All groups share one centre, and each spreads out both ways along 10 directions, with some noise.
Some rows, each with its group after it:
[ 14 -21  -4  15  52 -11   9   9   2 -11 -28  40  19 -34   0 -10  12  24
   6  37]
Q130
[ -1   0  24 -14  32 -22  10 -15  22  26 -17  -6   8   0  -5   1   3  24
  -7   7]
Q329
[-22 -27  -2   0 -40  14  12  15  -2 -13   0  41  24 -10 -13   2   5   0
 -24  13]
Q179
[-40  27  32 -12 -37   7 -18   8   5  17 -17  20  11 -13 -10  34  -9 -16
 -18  30]
Q179
[  3  12 -14   7 -33  17 -35  35 -11  20 -30  29  23 -25 -29 -37  -4 -56
   7  -4]
Q277
[-17 -28   0 -21  -5 -10 -15 -26  20 -14   4 -18   5  12 -14 -16  23 -30
 -35  -4]
Q277
[ -2 -17   8  17  23 -22   4  30 -12 -21  -9 -17 -21 -29   1  28  18 -10
   3  19]
Q342
[  8 -17  13   1  27  -6   2   7  -8  -2 -15   2   2  -9  -1   9  19  23
 -12  18]
Q329
[ 12   4  14  -8 -22 -14  12  10  11  14 -21  -5  -4 -10   5  12  17 -39
 -21 -17]
Q130
[  0 -11  10 -21  11   1 -21  -8  -9   9 -21 -10  11   2 -14 -16   7 -11
 -24  16]
Q329
[-31   4  42   0   2   9 -32  38   4  40 -19   3  19 -16 -22  39  28  31
  46  51]
Q342
[-26  21  25 -31  -2 -13  23 -30   9  13 -16 -36  -7  13  12  34 -22 -17
  -6  22]
Q179
[-10   0  11  -5  18 -34  41 -10  29  14  -3  -8  -1  -7  -3  -4 -25   8
   1 -13]
Q329
[-47 -33  -2   5 -43  11  -2  31 -16 -24   1   2   5  -6 -19  39  20 -23
   8  38]
Q342
[-53  13  -5   5  -5 -11 -28   6  -7   1 -23  -9   0  -4 -49 -12 -20 -44
  -3  27]
Q130
[ 46  36  -8 -14  17  -1 -17  -8  -3  33 -29 -16   1  -9   9 -49 -24 -44
   4 -28]
Q179
[ -5  -7  -6   5  22   3  -7  -7  -9 -28  -3  22   3 -15   7  -2  -4   6
 -15  28]
Q179
[ 11  16 -11  17   0   2  -5 -12  15   2   3  23   4  15   0   5  22  15
  10  -8]
Q130
[  4 -10  -7  -3  -8   8  -4   3   0  -2   3   2   8   0   0 -10   5  -9
   5  -2]
Q277
[  8   1  -4  14 -19 -12  28  22  21  -6 -10  36   7 -37  13  13   2 -27
   6  -6]
Q342
[-21  12   0  25  12 -23  27  12  12  -1  20 -25 -21   2   1  30  -9  20
  53  -1]
Q277
[-11 -32   2 -46  -7  -1  27 -39 -10  -9  -4 -42   6  21   8  -9 -17 -32
 -30  11]
Q329
[-41  12   2 -27 -25  15 -11 -26   1 -11  -9  19  17  -7  -1  -6 -37 -35
 -33  34]
Q179
[ -9 -16   5   2  -1  22 -53  28 -20 -29   6  19   3 -34   4   5  19 -13
 -19  29]
Q179
[ 49  17  24  -1  21 -10  27  10   1  50  -2 -23  -9  13  13  -3  -6  49
  22 -45]
Q130
[-18   4   5  -3  -8  -3   8  -2   9  -5   0   6   5  -7   1   9 -12  -8
  -2  11]
Q342
[  6 -13  19 -35  -8   5   6   4  23  24 -10  -7  27 -24  20  -4   2 -27
  24  13]
Q342
[-11  11  25  -7   1 -11  -9   9 -12  10 -11 -22 -16  -6  -8  12 -11 -10
 -25   1]
Q342
[ 11  57  21 -13  16 -26  38 -33  -8  24 -32 -29 -29  24  19  35 -35   0
 -21  -4]
Q342
[-15  -2  13  -8 -13  -6   8   9   6   3  -5   2   3 -13   2  15  -6 -14
  -1  12]
Q277
[-36 -13 -19 -21 -43  20 -14 -18  -2 -13   2  -1  18  17 -18 -18  -8 -44
 -12  14]
Q329
[  3   5  14  14   4 -21  -3  21  -4   7 -25   0 -14  -7 -16  19  21  -7
 -20   0]
Q179
[-15   1  -4   8  28 -26  -2 -16  14   6 -12 -12  -2  14 -30 -13   5   6
   4   2]
Q130
[-18   6 -27   1 -42  15  18 -11 -35  -8 -16   6   1  33 -20  -2 -27 -23
 -18   6]
Q329
[ -8  -2 -18  16  -5  15 -23  15   3 -17  -5  67  26 -37 -12 -36 -12  -8
 -15  12]
Q179
[-13  15  26  -2 -29   7  25  18   2  23 -17  34  15 -10   3  38 -10  20
   5  20]
Q277
[  4 -32 -17  -7 -23  20  11  -4  -1 -25  19  31  18  -4  10 -22  -1   1
 -19  -7]
Q342
[ -2  14  -2   4 -23   1   5   8 -11   2 -18   1  -5  -2  -1  16  -4 -30
  -6   2]
Q329
[-27  14  -1  13 -55   9   5  25   0  13 -21  45  16  -5 -26  19   4 -20
  -1   9]
Q277
[ 23 -17   2 -19  -2 -18  37  -4   0  27 -53   2  18  -2 -12 -19   3 -30
 -22  -6]
Q130
[ -2 -18  47 -61 -54  29  21  -8   5  42  -7   2  34   8  19  12 -10   2
 -33   2]
Q277
[ -4 -26  -3   9 -30   2   6  20 -31 -23 -21  25  -2  -3 -18  11  18 -20
 -58   4]
Q179
[ 24  19 -34  42  53 -10 -35 -19  -6 -20  -8   1 -21  24 -12   1  48  19
  22   8]
Q329
[ 10 -21 -20   4  15  -1  11 -18   0 -33  -2  13   1  -1  17   9  21  -2
  -7  18]
Q130
[-28  16   1  -4  -4 -13 -10 -12   9   2 -14 -13  -5   7 -16   9   0 -30
  -4  13]
Q179
[-42  23  49 -11 -25   0 -14  26 -28  23 -12 -19 -16   4 -20  46 -19   9
 -32  17]
Q342
[-15   2  13   4   1  -7   9  15  -9   3 -25  16   3 -13 -11  18  -1  -1
 -13  23]
Q329
[  3 -15  21 -33 -23   7  10  15  15  11  -1  -2  19 -35  24  -4 -12 -31
  -4   0]
Q342
[-11 -12  11 -18 -17   6  -1 -16  13   4   0  10  16  12  -3   4  13   2
 -21   6]
Q277
[-13 -24 -12 -13   7 -17  35 -26  13 -18  -1  -5   8   3   0 -13 -14 -12
  -9   6]
Q179
[  4 -10   6 -14  -8 -26  18 -19  26  24 -20  -8   7  18 -23 -21  15 -16
 -32 -29]
Q342
[-15   2 -38  -5 -26  10  -7 -43  29  -3   1  25  27  25 -21 -41  -1 -31
   3  -7]
Q342
[  7  -7 -14   4 -38  26 -18  23  -3 -15  14  12   5 -16  16   6  17 -31
  17  -3]
Q329
[ -9 -32 -13 -14 -45  18  -4  13  15 -25  27  11  16 -23  15  -8   7 -47
  -2  -6]
Q130
[-19  -3  11  -7 -25  20 -67  30 -16 -13   0  -6  -1 -25 -12   2  20 -52
 -19  18]
Q179
[ 27   2   1  -9  15   9 -17   8  -7  20 -13   1  12 -15   3 -29  -3  -8
   5  -3]
Q130
[-13 -14  -7 -12  13   7  -8  -6   5   2   7  -6  18  -8  -6 -26 -17   0
  27  17]
Q277
[ 38 -11  -6 -13   9  -8   7 -11  11  15 -17  -9   8   2   2 -31  16 -23
  -8 -28]
Q130
[-60   9  27   2 -13  -8 -45  32  19   7  12  -5   3 -31 -32   2 -13 -18
   9  16]
Q130
[-32  -9  -1  -5  22 -37  39 -42  11 -21   2 -49 -26  36  -7  34   1   4
  -7  14]
Q277
[  7  -3  -2 -11  37 -16 -15 -32   2   5 -18 -31  -6  23 -14 -18  15  -5
 -14   3]
Q329
[ 15  31   4 -14  16  -2  -2 -10   8  31 -15   0  12 -14   5 -37 -41 -11
   7 -11]
Q329
[  4  22   0  27   6 -32  17   5   2  -2 -19 -13 -30  11 -10  36  20 -11
  -5 -11]
Q277
[  8   0  31 -12 -56  19  36  34 -10  17 -10  30  10 -16  27  49   2   7
 -12   3]
Q277
[-23 -15  11 -14 -22  12  21   3 -19 -21  -3  10   5  -8  14  37  -6  -5
 -15  38]
Q130

New rows, each followed by its group:
[  6 -57 -11  -7  -6  30 -43  28 -34 -18  10 -13  11  -5 -12 -20  38  -7
   1  15]
Q342
[-13 -29 -20 -12 -17  28  -9 -11 -15 -34  24   5  12   2   9 -15  -9 -10
  -9  15]
Q342
[  6 -10 -22  20   3  -5 -17  13  -2 -11 -23  26   8 -10 -27 -22  26 -26
  -9   2]
Q277
[ 34  -5  12  22  14  -4  15  19   5  16 -14  40   8  -6   3  17  35  53
   1  -5]
Q277
[ 16 -10  -7  24  45  -2   1  13   9 -11  34   1  -6 -15  16  -9   0  55
  43  -7]
Q130
[ -3 -33  -3   4   7 -23  35   4  27 -24  10  22   8 -29  10  -5   4   0
 -15  -9]
Q342
[-13 -22  21   1   1  -7 -29  19  16   8 -10   8  10 -12 -25   8  46   0
 -10  11]
Q329
[ 25 -22 -14  16 -21  -1  27  18 -16  -4 -17  17   1   8 -12   0  23   1
 -19 -20]
Q179
[-25  25  11   3  -5 -17 -15  -4  18  33 -27   3   8  12 -44  -7   0  -9
  -2   2]
Q130
[-10 -24  12 -29 -18  21 -29  -7  19   2   5  27  34 -15  -1 -24  12 -12
 -27  12]
Q277
[  0 -18   3  15 -19   5  14  24   8  -6   3  48  15 -19  -2   7  12  23
 -12  -4]
Q342
[ 12  26   3 -14  20   9 -28 -24   0  10   6  -2   2   3   4 -39 -30   6
 -22 -13]
Q342
[ 25   7   1 -26 -12  15  26 -35   1  13   0  11  13  20  25 -12 -21  12
 -22 -18]
Q342
[-30   6  -6  15 -27  -9  -7   1   9   5 -17  24   7  13 -41   1  12 -16
 -16   2]
Q179
[-14  -5   5  -2 -11   6 -17   7   5   8  -8  14  15  -7 -17  -4  10  -8
  -4   9]
Q329
[ 32  26   3   6 -26  18 -51  31   2   3  -5   1  -8 -23  24  27  51 -51
  20  -4]
Q329
[-23 -20  -7  -6   7  -1  12 -18  -3 -12  -8   4  13  10 -12   0  -2   5
  -4  28]
Q130
[-35 -11  11  12  -3 -37  34  11  19 -12 -23  29   2 -26 -23  16  -8 -12
 -37  13]
Q179
[ 11 -42   8 -16 -15  15 -15  15  -5   2   1  10  19  -8  -8 -23  19  -3
 -26  -7]
Q179
[ 29   1  31 -41 -35  20  -3   5   3  38  11 -27   5   5  26  -4   0  -7
 -12 -34]
Q130
[ 18 -50   7 -14   4   9  -4   8  12  10  -5  25  36 -11 -10 -37  31  16
 -18  -6]
Q277
[  5 -18 -11 -14 -10  11 -21   0  10  -1   1   6  19 -16  -2 -35   5 -34
  -2  -3]
Q130
[  9  15  38  -3   0 -21  17   8  12  32 -31  16   0  -2  -4  33  18  16
 -28  -1]
Q277
[ 18 -16   2  23  -5  -7   4  28  -8   3  -3   7  -7   2 -15   7  32  18
  -3 -18]
Q329
[ -8 -14  -2  -6   7  18  -4   2   0  -3   4   5  17  -6  11  13  12  11
  36  35]
Q342
[-15  -9 -34  10 -30  23  -5   5  -7 -26  17  21  12  -4  -2 -12  -9 -23
  22   9]
Q130
[-27 -21  26 -21 -24   0  -1  13  15  -2 -14  34  27 -36  -2   9   4 -21
 -36  26]
Q277
[ 39 -40  41 -46  13   1  12   7  34  52  -3   2  41 -23  13 -43  13  25
  -9 -28]
Q130
[ 20 -15  18 -15 -19  -4   4  28   3  23  -5 -19   3 -17   3 -10   8 -25
   0 -26]
Q277
[ -9  13  52 -26  -2 -18  17   2  17  20 -13 -11  -4 -20  21  40  -7   0
 -24  11]
Q277
[ 20   1  -1   6   8  10  12   9  -7  -8   2  19   0 -16  28  13   0  17
  16  11]
Q329
[-22  37  30  10 -17  -7  18  20  19  38  -2  14   2  -3  -2  44 -13  33
  34   6]
Q277
[-31  -4 -21  42  31 -10  35  15 -21 -30 -20  49   7 -17 -14  28 -14  46
  30  61]
Q130
[-36 -17  12  20  -7 -36  -9  15  48  19 -13  19  15  -3 -59  -9  39   0
  -6 -13]
Q277
[ 21 -15  13 -37 -32  44   3   6 -17   8  11   9  24 -11  42   1 -12   3
  -3   7]
Q277
[ -7 -25  16 -20  -7   1   2  -3  18 -12  19  -9   4 -11  17  14  17  -4
 -12   3]
Q130
[ -9  -3   3  -3 -30  -2  12  16   5   7  13 -15  -5  -3  -1   4  -8 -19
  11 -21]
Q130
[-10 -21  -8  -3  -7   4   9  -9  27  -6  27   9  16   1   1 -14   4  14
  18  -8]
Q329
[  3  18  19  -9  18  -5 -21 -17  14  29 -25  10  13   9 -14  -4  18  14
 -15   8]
Q130
[ 61  32  -7   8  -2  11  16  13 -21  33 -21  -6 -11  11  24   7   5   3
  32 -25]
Q179
[ 11  14  -5  14  52 -21 -19 -11   1 -17 -18   0 -15 -16   1  -3  11  -9
 -10  14]
Q277
[ -8  -2 -11   1 -12 -18  18 -29  24   7 -12  -2   3  32 -21   1  21 -11
 -11 -14]
Q130
[ 12 -19  26 -35  11 -21  20   3  23  22 -22 -38   8 -25  17   9  14 -36
  12   9]
Q342
[-20  -9  -1   9  11  -4   5   5  -5 -27   8   7  -4 -11   3  20  -4  12
   0  24]
Q342
[ 22   5   9  -7   7   3 -12   4   6  21 -19  14  16  -9   0 -15   9  -3
  -3  -4]
Q130
[-18 -25  20  -3   6  -8  10  12 -18 -34  -5  -6 -16 -16  12  48  17   2
 -31  34]
Q179
[  4  -8  -6   3  -2  -2 -22 -12  27 -41  53 -27 -26  -1  32  22  36 -12
   0 -21]
Q130
[-16 -30  -4 -23  -4  -5  12  -8  25  -7   4   8  26 -26  -1 -39 -23 -33
  -8   2]
Q179
[ -2  21   0   7 -19  -4   0  16  -2  15 -17   9   0 -11 -12  -5 -18 -26
  -1  -8]
Q329
[-42 -11  30 -36 -18   1  11  -3  20   4  16 -21  13 -18  12  14 -29 -16
   4  21]
Q277
[  5 -26   1  -1  -2 -10  38   6 -25 -11 -13 -13 -12   6   3  18   0   3
 -23   3]
Q329
[ -1  18  -6  38   1 -18 -20   7   3  10 -19   7 -15  29 -41  19  50  11
   3 -10]
Q329
[ 14 -26 -14  11  29  -7   3  -5  -3 -17 -10  11   7  -5  -4 -14  22  10
  -6   9]
Q277
[ -8 -24  -4  -7  -5  -5  24   1  15  -9   6   5  10 -17   6  -5  -7 -11
   5   4]
Q179
[ -8 -37   0 -11   8   6   4 -15  14  -3   4  18  27   7 -10 -17  18  26
  -8  12]
Q277
[ -9 -29 -22   5   3   7  15 -16  10 -29  45  -9  -3  17  15  -2   4  26
  26  -6]
Q130
[  5  12  14  -7   4  14   2 -15  -5  15  -7  11   9  17   9  21   5  38
   4  20]
Q179
[ -4   7  59 -51   6   3 -23  -5 -12  40 -31 -30   8  -1   2  10  -5  -4
 -43  21]
Q130
[-18 -10 -16  -9 -32  10 -14   7 -16 -17  -6  -8   0  -4 -12 -10  -4 -59
 -15   7]
Q329
[  5  -5   0  13 -15 -16  52  16  -4  -5 -18  25  -2 -10   6  27  -6   3
  -9   0]
Q179
[-23 -11  24  -6  -6   4  -7   2   7  26  -7   7  19  15 -25  18  22  40
   6  22]
Q342
[-14  -4  -7  17  18 -28 -12   1  15 -12 -19   7  -3  -8 -28  -7  22 -19
 -12   5]
Q277
[  9  27  -4   7 -17  17   2 -10 -27  12 -18   8  -5  32   1  29   9  12
   0  10]
Q179
[-17   2 -11   7  28  -3  -6 -18 -20 -24 -29  17   3   2  -7  16   7   0
 -12  52]
Q130
[ 29  15  -5   7   7  13  -4  16 -21  19 -23  20   9  -8   2 -12  -5   4
  16   5]
Q277
[-29 -32   7 -38 -24  -9  29 -14  29  23  14 -13  29   3 -23 -58 -48 -16
 -16 -30]
Q329
[-26   1 -20   9 -37  22  -5  31 -17  -1   7  16  14 -16 -17 -20 -37 -24
  31   9]
Q130
[-25  28  18  16 -17 -14  21  -3  16  16 -21  30   1  15 -18  48  12  24
  -8  13]
Q277
[ 17   2  11  16  10 -18   6  20 -17  -1 -30  14 -12 -14  -8  12  14  -2
 -35  -1]
Q179
[  9 -11  -8  -2 -37 -10  23  17   3  11 -20   7   8 -10 -15 -20  -4 -49
 -15 -29]
Q179
[-18   5  -3  -8  15  10 -42 -26  -1  -4 -19   5  13  11 -14  -1  21 -10
  -6  39]
Q329
[ 10  -3  -3   6 -40  22  21  30  -5  -8  12  37  10 -23  27  26   0   0
  16   0]
Q130
[ -6   5   2   2  14  18 -43   0  -5 -21  24  -3  -5 -13  15   6   7   5
  10  19]
Q130
[-42 -11   7   7   6 -22  -6  12  39   8  17 -15   8 -18 -26  -9  -2  -3
  34   2]
Q277
[-14 -12  -2  12 -25  -8  22  27   5   4   2  16   5 -14 -19 -12 -18  -2
  -1 -18]
Q329
[ 13   0  32  -3 -11  -6  27  10  23  21  -2  17   5  -7  19  38  23  32
  -5  -9]
Q130
[-20 -13  20 -15  36 -16  -9 -11  31  -9  -4   3  13 -30  11  10   6   0
   4  40]
Q329
[-21 -11  -7   7  -3 -14 -23   4  29 -19  -8  20   8 -26 -18  -7  25 -45
 -11  13]
Q130
[  7   2  15  -4   4  -1   7  10  20  22   3  17  16 -21   6  -9  -9  18
  14  -9]
Q329
[-25 -11 -23   7 -35  -2  26  17 -14 -22 -11   6  -2  -9 -10   9 -16 -47
   4  12]
Q130
[-13  13 -15  10  -8 -10  -6  -2  12  -6   0   0  -3  -5 -11  -7  -6 -31
  10  -4]
Q329
[-11 -14   4  -8   3   3   8  12 -16   1  -5  -6   6 -14  -2  -5 -20  -3
   7  17]
Q130
[ 28  -4   0 -13 -16  32 -27   0  -6  18 -14  37  30   3  -1 -28  19   5
 -19  -5]
Q277
[-36   7 -23  -1 -34   9  -6   6   9 -26   5  16  11 -29   3  -5 -29 -63
  16  20]
Q179
[ 28   2  13  -9  19   2   6 -21   9  15 -13  11   7  14  14   9  24  31
  -9   3]
Q130
